All groups share one centre, and each spreads out both ways along 8 directions, with some noise.
In the rows, 128 means zero.
Known rows, each followed by its group:
[110 151  93  88  95 159 160 191 127 125 178 113 121 124 115 138 105 124
 126 121] | (4)
[164 141 172 137 142 100 123 137 122 139  95 102 140 149 111 134  84 133
 114 131] | (4)
[142 157 200 151 155  89 109 104 137 125 150 127 130 134 146  90 100 167
 112 101] | (0)
[198 121 158 135 141  94 116 139  72 221  93 100 119 162 114 100 126  37
 120  60] | (4)
[126 133 126 123 136 132 115 128 111 153 155 128 110 123 137 102 132 112
 120  99] | (2)
[128 116 117 104 127 105 138 134 123 142 103 134 108 147 102 120  96 141
 139 110] | (4)
[141 112 145 139 123 125 121 129 130 163 137 140 125 149 112  88 173  61
 123  65] | (3)
[132 141 111  92 123 134 141 178  99 139 129 118 133 141 126 129 100 112
 107 103] | (2)
[127 114 131 123 137  99  98 101 134 153 104 146 104 147 122  94  98 141
 139 131] | (2)
[143 143 133 143 123 103 158 110 101 136 145 121 111 121 138 139 130 134
 157 111] | (0)
[113 103 102 130 116 138 120 130 151 141 134 139 122 134 108 123 152  93
 135 128] | (1)
[152 145 135 116 104 151 139 138 149 112  96 116 152 130 116 151 110 140
 130 188] | (3)
[149 104  95 103 123 133 138 125 103 137  66 132 119 139 102 133 131 115
 139 122] | (2)
[135  98 107 134 140 103 141  74 115 126  84 158 102 130 117 126 154 136
 165 115] | (2)
[128 139 171 158 139 117 110 127 173 118 143 103 143 129 119 142  88 167
 119 175] | (3)
[131 113 104  94 148 127 172 114  97  76  63 147 133 127 116 163 130 183
 129 109] | (2)
[127 106  88 120 138 144 133 114 108 118  85 137 124 115 126 158 159 119
 137 139] | (0)
[189 130 136 118 149  81 162 135  41 161  74 101 118 147 113 153 101 100
 133  73] | (4)
[105 111 137 107 139 119 129 130 153 115 127 162 129 152 109  92 118 156
 115  79] | (3)
[171 162 160 114 122  55 161 100  87 146 107 137  93 148 131 106  64 185
 169  93] | (1)
[134 142 143 114 128 126 145 144 118 129 143 132 131 132 128 114 124 132
 118  87] | (1)
[133 135 157 178 131  97  91  85 145 154 142 117 122 117 153 125 116 129
 144 185] | (0)
[172 124 139 108 137 139 138 147  99 139  74 105 140 140 108 138 126 108
 108 111] | (4)
[166 127 136 134 117 138 158 139 111 131  94 108 148 132 105 159 154  90
 127 120] | (4)
[148 135 143 135 144 146 121 123 105 141 130 115 130 117 139 121 158 111
 111 109] | (2)
[163 132 110 127 133 131 114 116  73 194 121 112  94 123 143 113 143  77
 143 111] | (0)
[137 123 186 149 137 109 141 118 142  96 123 147 161 152 120 120 165 125
 111  69] | (4)
[153 152 156 163  82  92 154 128 144 156 166 113 122 144 113 134 115  98
 172 137] | (0)
[150 138 138 105 158 126 131 125  61 157 135 133 108 121 157  90 150 113
 102  34] | (1)
[164 158 187 158 100 110 180 147 144 121 158 117 156 149 106 138 145 103
 134  89] | (0)
[132  62 111 129 147 104 118  99 151 153  64 149 101 168  58 116 143 108
 151  91] | (3)
[142 120 113  99 119 150 127 158 120 153 116 124 123 144 104 112 130  96
 117 100] | (4)
[124 129 130  88 116 171 151 182 162  98 121 123 156 142  84 126 112 138
  97 121] | (2)
[156 106  90 109 114 146 143 127  98 154  79 128 113 136 104 132 164  74
 143 110] | (1)
[121 132 122 127 126 109 134 122 118 142 154 143 102 133 133 106 116 135
 147 101] | (0)
[111 113 108 111 137 158 133 146 130 102 124 126 136 118 118 142 148 132
 106 119] | (1)
[149 146 132 128 108 118 104 154 129 175 131  95 128 140 125 123  81  95
 131 171] | (2)
[135 125 111 103 128 131 143 137 106 138 125 135 112 133 116 118 130 121
 130  94] | (0)
[134 118 103 110 138 155 133 114 123 127 103 132 110 118 112 124 141 145
 131 127] | (2)
[172 144 175 145 142 145 111 111 126 116  85 108 161 116 146 137 142 135
 109 162] | (3)
[147 141 154 119 142 136 116 135 115 147 130 120 130 132 133  96 125 119
 104  96] | (1)
[126 111 132 132 147 128 134 143 131 133 134 118 126 137 100 131 136 115
 111  85] | (3)
[133 132  83 113 160 129 116 110  44 180 143 123  74  97 172 107 143 108
 130  84] | (1)
[118 132 121 133 128 117 137 114 119 124 142 136 110 116 139 132 129 142
 146 125] | (4)
[173 136 181 163 163 114 111  76 111 114  73 112 145 113 147 142 142 149
 116 152] | (1)
[128  88 104  99 141 135 114  94 141 137  70 167 102 149  90  85 143 140
 138  99] | (2)
[175 154 147  90 136 123 162 152  88 157 119 114 115 141 111 100 107 129
 116  56] | (0)
[123 140 138 136 120 137 147 144 130 109 147 119 146 121 127 145 136 124
 122 127] | (0)
[138 123 126 161 132 128 132 103 118 123 123 121 134 106 139 160 162 113
 140 145] | (1)
[118 127 103  93 129 126 131 130 104 144 136 146 102 129 135  96 117 139
 128  91] | (3)
[135 136 143 142 161 152 117 128  96 126 141 111 139 103 157 130 162 115
  96 105] | (1)
[121 143 140  95 114 151 136 167 139 115 148 139 146 137 124  94 126 131
  97  95] | (3)
[153 141  93 101  92 156 145 151 100 158 119 126 118 127 130 125 137  85
 145 134] | (3)
[128 123 127 117 135 165  94 131 140 150 127 133 127 126 130  86 149 108
 106 123] | (4)
[132 107  86 101 142 135 144 130  90 150 109 134  97 127 112 125 140 110
 134  79] | (3)

New rows. What belongs after each?
[122 141 160 141 167 143  72 117 137 120 131 106 147 102 166 126 116 157
  85 166] | (0)
[117 127 180 155 139  80 129 111 122 122 158 165 140 148 147  96 164 111
 116  41] | (2)
[ 86 118 113  96 137 197  97 131 169 100 143 152 133 113 134  89 156 154
  90 136] | (4)
[120 146 145 126 124 172 133 176 152  87 144  96 178 110 127 157 130 133
  90 159] | (0)
[110 153 185 200 121  92  97  99 192 104 173 108 149 113 157 156  89 171
 145 228] | (0)
[154 146 139  91 190 127 124 116  48 146 110 125 100 107 159  90 122 164
  91  47] | (0)
[142 123  98 110 140 112 118 111  99 153  77 125  96 130 129 138  90 144
 150 157] | (2)
[149 145 128 140 111 140 131 152 128 147 140  86 134 121 121 157 112 105
 130 170] | (3)
[148 126 121 148 124 137 131 101 113 135 116 119 126 112 135 149 164 103
 147 145] | (4)
[124 121 141 120 171 151  95 115 114 118 108 132 141 117 152 112 150 139
  81 109] | (0)
[157  96 128 147 157 165 125  57 138 121  68 136 118 110 105 125 211 136
 139 126] | (2)
[170 119 132 116 126 139 168 148 101 122  78 115 148 144  93 157 147  97
 124 105] | (4)
[134 120  80 115 150 159 103 134  81 168 121 106  99 104 151 126 140  94
 118 134] | (1)
[108 126 117 145  89 118 144 142 164 119 159 133 132 141 111 142 119 116
 155 151] | (0)
[121 125 114 115 137 109 130 101  90 142 143 166  99 127 153  88 150 125
 134  64] | (3)
[ 97 121 152 123 116  84 106  88 151 137 166 202 104 160 150  36 141 145
 142  63] | (3)
[120 142 132 136 128 179 118 126 177 141 190 113 109  99 117  93 157 137
 123 132] | (2)
[105 130 140 142 138 128  89 123 146 138 154 130 124 126 150 102 123 132
 111 136] | (0)
[ 84 126 106  78 140 166  98 148 155 129 154 151 110 126 133  72 113 159
 100 107] | (4)
[129 101  76  99 146 165  94 128  84 176 105 129 107 118 142 101 163  69
 111 102] | (0)
[128 113 107 130 142 127 111 107 100 147 118 132 112 119 150 121 146 115
 133 119] | (0)
[138 112  83  95  92 131 151 127 114 152 104 157 107 153 105 109 156  86
 160  97] | (3)
[152 134 128 104 146  97 135 150  70 169 119 113 101 142 127 113  90 118
 118  68] | (4)
[119 131 126  93 103 123 127 193 127 158 156 128 132 166 113  93  93  91
 104  82] | (2)
[ 98 130 144 120 159 122 129 158 138 113 171 118 121 130 120 117  96 168
  95  88] | (3)
[146 171 151 115 145 135  81 105  97 141 131 127 121 103 195  90 100 165
 108 162] | (3)
[149 139 133 146 108 127 149 122 125 126 123 121 137 124 132 148 145 106
 149 142] | (3)
[163 144 124  91 126 137 169 154  94 141 117 123 119 142 105 117 131 114
 122  56] | (0)
[145 150 150 162 106 101 166 134 100 118 154 114 150 120 147 169 151  97
 146 120] | (2)
[ 99 133 115  97  99 160 140 176 176 108 158 138 137 140  99 114 111 140
 119 131] | (4)
[112  98 107 120 110 117 152 157 157 138 141 142 115 162  66 118 124 103
 142  84] | (3)
[118 105 148 166 123 127 114 101 172 109 121 139 149 134 116 140 164 113
 136 148] | (1)
[163 147 182 149 154 118 116 110 115 135 116 114 137 126 142 118 134 140
 106 111] | (0)
[139 153 130 106 115 134 143 189 127 143 156  94 135 138 112 134  76 123
 110 125] | (4)
[137 121 121 114  96 126 153 165 138 152 135 131 129 159  90 115 129  81
 136  86] | (4)
[139 134 100  80 151 134 115 149  88 159 105 121  98 132 122 107  83 140
 112 103] | (4)
[128 153 141 122 117  96 142 161 108 122 139 110 142 138 142 155  62 144
 126 148] | (2)
[146 120 156 142 106 118 108 111 163 144 108 147 137 159 114  94 141 100
 137 132] | (3)
[140 131 135 156 122 166  99 153 129 164 169  94 149 111 142 130 173  43
 103 136] | (1)
[155 149 155 138 163  84 150 121  64 132 123 112 121 118 153 146 110 148
 125  83] | (4)
[148 122 177 146 151 164  69 107 163 137 108 125 153 130 135  86 167 110
  83 141] | (4)
[151 142 119  88 104 166 140 141 109 126  96 146 140 135 136 104 153 109
 118 116] | (3)
[165 124 169 121 100 122 128 146 174 145  97 135 149 178  74  92 117 100
 126 118] | (1)
[167 157 149 119 117 116 117 151 116 190 151 108 103 147 119  83  92 100
 127 100] | (0)
[120 120 134 118 135 128 134 119 138 115 123 145 125 134 116 114 129 152
 125 102] | (2)
[148 138 116 108 152 123 129 137  67 157 121 113 103 118 144 124 110 125
 116  97] | (4)
[155 139 110 110 163 123 127 111  40 169 124 124  89 104 170 110 138 116
 123  74] | (1)
[152 157 155 128 125 124 134 149 116 161 165 115 124 134 132  97 122 104
 116  88] | (0)
[ 88 134 108 119 120 177 130 131 151 102 181 150 130 101 149 110 176 137
 113 115] | (4)
[158 144 174 126 132 134 118 146 132 135 126 111 147 138 123 110 117 122
  99 119] | (1)
[134 122 141 135 137 138  89 108 140 158 133 132 121 131 137  87 149 101
 119 119] | (4)
[161 128 112 100 144 135 154 112  91 109  58 119 121 120 117 158 112 169
 130 140] | (1)
[158 124 123  97 156 142 139 141  77 133  79 117 129 129 120 134 130 125
 104  90] | (4)
[103 157 132 122 148 146 141 128 126 102 180 124 115  93 146 122 127 181
 114 111] | (2)
[126 127 102 116 124 147 109 138 140 175 156 124  88 126 115  85 125 109
 137 121] | (2)
[140 129 148 125 145 102 125 124 109 144 120 127 118 138 129 110 107 138
 117  97] | (4)
[165 117 116 146 145  90 164  90  55 143  84 131 108 124 129 157 160 103
 166  85] | (4)
[157 141 143 126 158 127 105 126  85 163 123 112 115 117 149 110 126 113
 111 105] | (4)
[157 167 154 136 103 132 191 164 112 107 156 101 152 130 115 160 134 122
 132  97] | (0)
[115 137 119 114 131 162 129 141 127 118 156 128 130 110 143 118 148 134
 109 118] | (4)
[130 148 118 126 135 142 109 176 129 170 167  63 109 115 115 146  64 115
 111 164] | (3)
[162 132 202 172 147 154 134 106 147  71  90 112 192 114 134 164 196 129
  93 139] | (4)
[152 143 140 148 107 124 153 140 133 122 126 104 145 129 113 167 130 109
 139 146] | (4)
[126 115 110 129 139 136 144  87 137 101  98 142 110 116 112 136 143 170
 152 140] | (2)
[114 116 110 150 125 131 114 118 125 153 162 129 114 118 139 122 163  88
 135 124] | (1)
[124 130  99 135 158 150  72 123  90 187 161  99  94  93 175 107 132  90
 112 141] | (1)
[103 121 120 114 109 157 115 146 166 139 158 146 127 140 112  88 146 104
 117 113] | (4)
[112 145 150 122 158 140 142 160 128  98 160  96 142 111 128 148  99 166
  90 110] | (3)
[127 130 168 153 148 121 133 132 125 124 160 121 142 129 128 117 162 111
 103  60] | (3)
[110 128 159 134 168 111 112 132 122 139 173 126 117 124 139  96 119 145
  96  70] | (3)
[114 148 121 116 136 135 114 138 135 141 167 116 101 112 133 102  93 159
 124 133] | (2)
[141 131 165 132 101  62 122 167 107 153 116 131 159 185 134 124  78  80
 120 107] | (2)
[141 143 176 148 133 162 113 139 156 138 169 108 145 121 127 100 163 100
  96 106] | (2)
[104 138 150 153 148 154  82 145 160 131 192 106 145 104 157 120 128 120
  88 159] | (1)
